The rows come from 4 hidden closed curves, with some noise, and rows from the same curve form a group. Each curve winds through 8 dimensions. The rows are also pushed far along 5 directions, which tell nothing about the answers.
In the rows, 128 means zero.
Known rows, each followed by its group:
[139 132  82 115 123 117 113 104 163 140 112 108 196 158 161 166  91 108
 146]
z_170
[232 123 165 110 121 161 143 131 132 146 156 170 118  97 116 100 157 132
 177]
z_307
[156  99 137 133 103 164 188 144 106  92 166 169 129  88 100 113 139 140
 113]
z_170
[ 79 148 121 169 109  88 142 101 108 136 184 130 130 109 151 134 143 163
  70]
z_193
[183 137 113 111 164 147 154  82 175 115  94 158 148 127 160 122  68 133
 109]
z_193
[113  98 120  76 112 129 119 166  93 115 116 113  88 123  99 138 159  99
 179]
z_193
[ 78 131 135 118 123 143  42 130 148 166  88  87 151 183 134 186  95  91
 182]
z_307
[ 34 108  93 132 114  71  94  88 100 126 135  88  85 154 138 113 148 141
 157]
z_193
[189 159 169 161 179 129 146 199 129 139 162 197  90  89 130 112 150 160
  96]
z_170
[112 145 140 137  96 105 157 162 127 119 136  87 181  90  58 135 155 134
  89]
z_210
[ 98 117 122 121  98  90 117  30 140  68 158 123 156 113 162 100 118 117
 144]
z_307
[ 87 138 104 134 144 106 148 104 131  91 155 150 102 110 151 101 117 142
  88]
z_170
[151 145 116 136 159 140 134 151 153 119  96 118 164 121 156 118 118 124
 118]
z_307
[184 148 128 143 130  72 169 142 123 141 178 145 126 119 106  91 174 142
  85]
z_170
[224 165 160 115 186 172 134 138 151 191 108 179  91 114 141 134 104 147
 126]
z_307
[ 81 134 121 149 132 123 105 140 105 135 103  85 140 153  86 130 118 124
 112]
z_170
[104 157 135 124 151 136  43 129 107 157 109 128  66 182 190 146 123 105
 129]
z_170
[ 60 121  74 145  94 103 132  88  90 131 153  94 104 168 147  98 150 138
  93]
z_210
[132 136 150 152 129 130  94 100 146 132 140 140 139 138 161 121 118 132
 142]
z_193
[114 174  95 147 124  91 108  90 138 165 160 110 152 143 146 124 124 146
 100]
z_210
[131 119  88 120 144 150 138 123 134 136 100 115 149 139 125 129 100 132
 145]
z_170
[108 108  89 104  83 113 122 133 120 107 121  86 133 150  91 117 143 133
 140]
z_193
[136 162 134 164 178  85 149 151 136 194 119 123 102 107 106 123 142 199
 103]
z_307
[148 113 138  72 142 165 103  75 150  90  70 123 131 124 148 123  86  86
 182]
z_307
[164  91 165  89 132 176 117 133 169  88 109 160 141 114 101 130  96  91
 214]
z_170
[126 172 122 172 147 142 134 130 150 203  93  93 164 135 147 148 114 173
  75]
z_307
[158 133 151 113 146 180 129 136 117 120 131 163  83 112 123 101 121 122
 134]
z_307
[111 141 151 153 147 132  86 177 152 153 108 118 161 152 101 168 106 118
 142]
z_307
[157 133 107 106 156 136 170 135 166 128  88 131 159  98 132 148  96 143
 118]
z_210
[ 95 110 103  93  86 170  98  92 137  72 126 123 136 134 169 127 104 105
 154]
z_193
[134 135 153  99 158 175  82 197 147 144  82 123 115 130  72 143 111 110
 187]
z_210
[109 152 116 128 164 114  72 174 109 181 118 130  44 177 129 136 137 143
 129]
z_193
[182 125 137  95 141 138 164  97 138 113 155 185  81  75 165 100 137 150
 146]
z_307
[ 66 155 129 129 130 110  47 158 110 166 125  96  81 156 164 148 158 124
 148]
z_193
[115 111 100  72 110 146 120 125 129  83 113 129 121 125 122 149 101 106
 147]
z_193
[116 151 113 162 151 139 135 106 135 169 130 128 148 109 157 138 106 173
 113]
z_210
[106 134 124 130 124  90 110 106 137 129 116  89 161 132  89 129 121 129
 140]
z_210
[122 127  91  98 116 121 149 170  92 149 117  91 136 118  79 152 149 122
 130]
z_210
[101 154 183 140 135 140  71 227 107 163 130 110 104 127  61 148 162 115
 149]
z_210
[108 120 142 145 136 117 146  47 130  90 138 150 109 100 177  94 115 152
 114]
z_307
[104 128 145 114 119  91 108 196  67 148 157 121  56 119  98 135 202 116
 143]
z_210
[124 111 124  65  82 115  93 143 124  93 135  97 164 116  87 156 145  66
 203]
z_210
[ 82  96 155 133 112  99 125 147  95  63 168 150  83 123 103 104 159 107
 127]
z_307
[147 109 190 123  98 143 101 139  77 125 174 169  30 123 137  99 193 125
 155]
z_170
[ 93  82 129 117  70  99 154 135 137  68 123  91 198 122  81 150 139  98
 134]
z_210
[121 109 128 136 113 145  99 106 106 111 147 133 130 145 138 113 125 112
 164]
z_170
[117  83 169 128  87 128 124 141  59  76 174 140  83 123  52  82 174 103
 156]
z_170
[128 148  99 135 146  87 147  99 143 162 128 115 135 110 127 125 125 175
 120]
z_307
[112 120 142 145 103 114 165 118 105 132 161 146 102 110 104 140 139 163
  84]
z_170
[127 135 148 127 145 129  73 160 128 161 124 122  73 150 101  97 156 134
 184]
z_210
[135 138 184 129 131 165  89 198  88 153  97  94 132 124  58 141 151  96
 154]
z_210
[ 65  98 131 145 118 138  86 146 115 124  99  97 122 185 104 137 121 101
 151]
z_210
[127  74 141  86  97 139  87 117 150  67 125 141 123 140 107 122 117 100
 226]
z_193
[181 141 119 140 104  82 195 159  97 134 163 117 140  95  89  97 194 157
  65]
z_170
[182 122 103 131  99 110 188 159 130 145 127 101 208 127  70 151 139 130
  95]
z_193
[141 111 167 137 136 131  90 187 115 153 106 120 124 167  84 153 140  97
 162]
z_307
[114 136 131 146 117  86 164 103 126  87 156 121 149  85 104  89 143 151
  89]
z_170
[165 147 139 148 128 130 148 133 169 144 116 115 211 105 122 154 111 146
 113]
z_193
[ 96 111 125 139 117 138  82 127 123 123 118 113  97 189 136 100 134 110
 149]
z_193
[ 43 111  85 133 105  76  90 123 148 124 117  78 152 164 108 156 115 145
 153]
z_193
[131 129 170 137 138 150 135 117 113 139 119 143  79 112 132 111 138 143
 115]
z_307
[144 120 148  90 118 147 106 159  78 121 115 113  85 138  92 111 164  81
 152]
z_210
[ 88 134 134 114 126 147 102 114 138 116  94 105 128 138 140 142 101 111
 120]
z_170
[ 87  95 109 131  85 115 160 131  67 109 173 127  96 134 105 116 167 118
 105]
z_193

New rows. What belongs after each?
[127 111 161 130 118 126 124 161  80 175 138 128  47 136  93 123 184 144
 151]
z_307
[107 153 105 158 129  78 121  98 109 184 170 117  95 137 137 107 158 175
 113]
z_307
[184 155 132 148 144 154 145 138 124 155 179 186 105 120 151 107 135 146
 101]
z_307
[130  82 163 129 107 163 139 105  95  68 157 170 100 123 121  98 129 103
 148]
z_307
[134 122 137 102 118 132 156  69 117  73 180 190  76  67 166 103 125 149
 120]
z_193
[ 91  94 126 138 131 124 122 119 105  98 136 141  87 131 162 107 142 130
 153]
z_307
[ 53 119 119 127 135 166  46 142 141 139  86  88 144 176 105 158  80 103
 194]
z_210
[128 120 149 137 104  95 154 149 101 124 144 110 126 104 112 117 188 133
 112]
z_210
[ 97 122 104 131 105 113 105  82 125 118 131  90 168 150 120 118 116 116
 147]
z_307
[105 145 139 170 100  79 106 163  86 169 194 126  79 139  98 111 195 172
 104]
z_193
[120 144 113 179 132 110 171  73 121 144 160 137 120 116 174  87 139 178
  65]
z_193
[ 94 101 141 110 114  93 150 191  96  90 136 120  80 106  76 117 185 120
 126]
z_307
[ 93  98 122 108  76 120 157 171  66 107 144  94 111 103  37 125 178 135
 127]
z_193
[ 97 114 138 162  84  73 132  90 108 104 189 126 117 134 110  89 165 146
 110]
z_193
[131  98 146 119 100 172 147  59 131  91 157 168 131 102 146 123  95 127
 149]
z_307
[222 134 144 121 136 151 179 145 121 146 146 170  89  78 134  86 170 172
 127]
z_193
[197 135 133 140 147 138 180 175 174 138 114 153 146 118 118 120 128 158
  95]
z_193
[ 52 163 110 153 158 104  89 137 115 168 136 115  71 149 111 121 122 162
 104]
z_210
[ 98 149  94 160 130  71 159 133 121 134 193 149  99 126 154 106 160 160
  62]
z_170
[123 140 103 110 110 140 131  80  93 123 136 107 114 122 127  92 134 122
 118]
z_210
[147  77 140  74  85 165 146 129 116 107 106 113 132 109  91 140 142 100
 194]
z_307
[129 116 113 123 151 125 152  89 130  79 159 183 100 102 169 101 105 137
 125]
z_307
[123 128 128 121 143 161 100 101 124 115 120 147  98 119 194 118 115 135
 154]
z_170
[127 126 134 110 119  92 150 130 110 114 137 137  99  97 120 140 149 149
 109]
z_170
[135 105 133 127  95 121 156 100 135  98 183 170 139 125 120 135 118 121
 119]
z_170
[150  97 125 109  93 141 184  88 105 115 156 143 110  89 114 106 149 148
 138]
z_307
[ 75 138 124 130 137 111  82 177 144 159  80  72 186 158  97 202 105 100
 145]
z_193
[ 73 118 124 122 138 119  71 195 100 175 106 105  73 188  88 171 136 112
 161]
z_170
[161 141 127  99 157 146  95 203 167 162  96 131 136 142 109 170 114 111
 176]
z_210
[ 95 125 155 142 125 168  70 144  95 148 138 133  73 138 146 119 147 132
 170]
z_193
[123 150  62 158 132  95 166 114 163 131 147 113 215 146 133 134  94 133
  69]
z_170
[ 88 107 127 114  90 107  94 148 118 139  91  62 170 161  62 174 129 102
 157]
z_170
[150 134 142 143 102  82 180  93 101 156 153 121 111 113 107 113 170 161
  70]
z_307
[ 98 127  61 120 133 115 155  97 156 124  77  80 159 142 128 124  93 155
 100]
z_193
[112 128 126 134 114 150  91 146 109 147 105  93 156 168 133 153 127  89
 136]
z_210
[ 86  95 113 134  99  70 114  86  87  88 173 127  91 151 161  95 169 112
 143]
z_307
[130  91 153 128  65 133 162 114  73  85 193 143 105  82  87  90 182 137
 140]
z_193
[131 148 140 113 162 132  68 174 146 134  89 116 116 157 161 135 134  90
 159]
z_307
[103 170 135 116 141 125  75 133 106 158 121  98  98 127 138 121 146 120
 133]
z_210
[116 144 136 132 128  84 107 181 143 164 122  98 139 128 101 152 163 137
 141]
z_307
[147 153 123 120 139 112 136  37 130 113 135 146 105 109 188  90 116 146
  95]
z_170
[ 39 114 113 104  87 124  93 107  88  87 149 100 143 125 113 165 114  83
 149]
z_210
[ 69 132 114 130 140 134 117 131 149 117  91 104 156 138 134 166  85 114
 109]
z_193
[ 87 129 120 106 163 187  53 125 151 124 111 155  97 152 177 151  71 101
 194]
z_307
[101  86 170 105  97 151 106 165 111 109 121 131 101 127  78 161 138 107
 176]
z_170
[194 110 149 106 138 159 131 155 118 139  87 123 127 142  96 118 138 100
 165]
z_210
[122 143  88 114 177 165  97 124 169 157  41  99 128 164 169 135  74 139
 145]
z_193
[121 138 147  99 167 180  63  97 143 155 100 160  66 153 184 149  80 111
 179]
z_307
[142 129 159 122 168 136 122 170 114 123 127 171  40 114 150 104 156 132
 134]
z_307
[153 141 111 133 106  88 168 128  96 125 164 119 123 113 125  96 179 144
  79]
z_170
[198 137 128 101 136 147 108 124 173 134  95 131 144 130 147 118 116 136
 168]
z_193
[121 149 101 149 135 104 120  80 128 150 131 106 151 143 136 108 115 143
 113]
z_307
[162 155  87  86 120 123 137  64 163 117 130 124 204  98 173 155  89 113
 132]
z_210
[135 116 140 150 110 120 150 168  96 126 138 107 150 119  50 115 155 135
 121]
z_170
[ 91 119 102 126 112 129  99 141 126 131 112 100 154 177 109 163 103  99
 129]
z_193
[ 88 153 141 155 169 168  85 101 112 151 103 126  80 147 158 104 100 142
 120]
z_210
[163 155 108 116 120 197 136  72 148 118 122 132 189 114 165 122  76 115
 108]
z_210
[225 155 130 127 161 132 144 171 183 147 105 131 204 113 125 132 122 122
 140]
z_170
[ 83 143 122 154 145  87 138 126 124 152 157 141  77 106 150 123 150 182
 102]
z_307
[132 137 170 101 137 157  93 158 113 113 108 134  75 115 109 115 140 110
 148]
z_193
[141 182 141 156 174  89 102 194 134 207 130 135  94 128 102 157 140 185
  98]
z_193
[101 111  95  90 102 104 121  66 130  86 104  79 170 136 111 121 108  95
 155]
z_307
[ 74 150 122 173 145  89 107 173  82 176 153 119  59 138 139 121 178 177
 100]
z_170
[146 127 136 122 142 144 152  56 159  97 158 191 109  81 209 110 104 154
 131]
z_307
[144 119 143 171  95 116 189 127 109 138 177 136 156  95  65 112 154 169
  92]
z_307
[ 85 173 124 146 145 105  52 129 126 162 134 123  61 173 176 118 137 147
 105]
z_193
[138 134 106 129 125 154 117 116 121 153 164 151 104 131 139 108 131 144
 152]
z_210
[113 125  81 155 100 103 173  96 135 121 131  95 166 152 120 104 128 152
  66]
z_193
[110 142 155 135 145 132  99 210 125 162 128 127 110 114 110 160 153 134
 149]
z_210
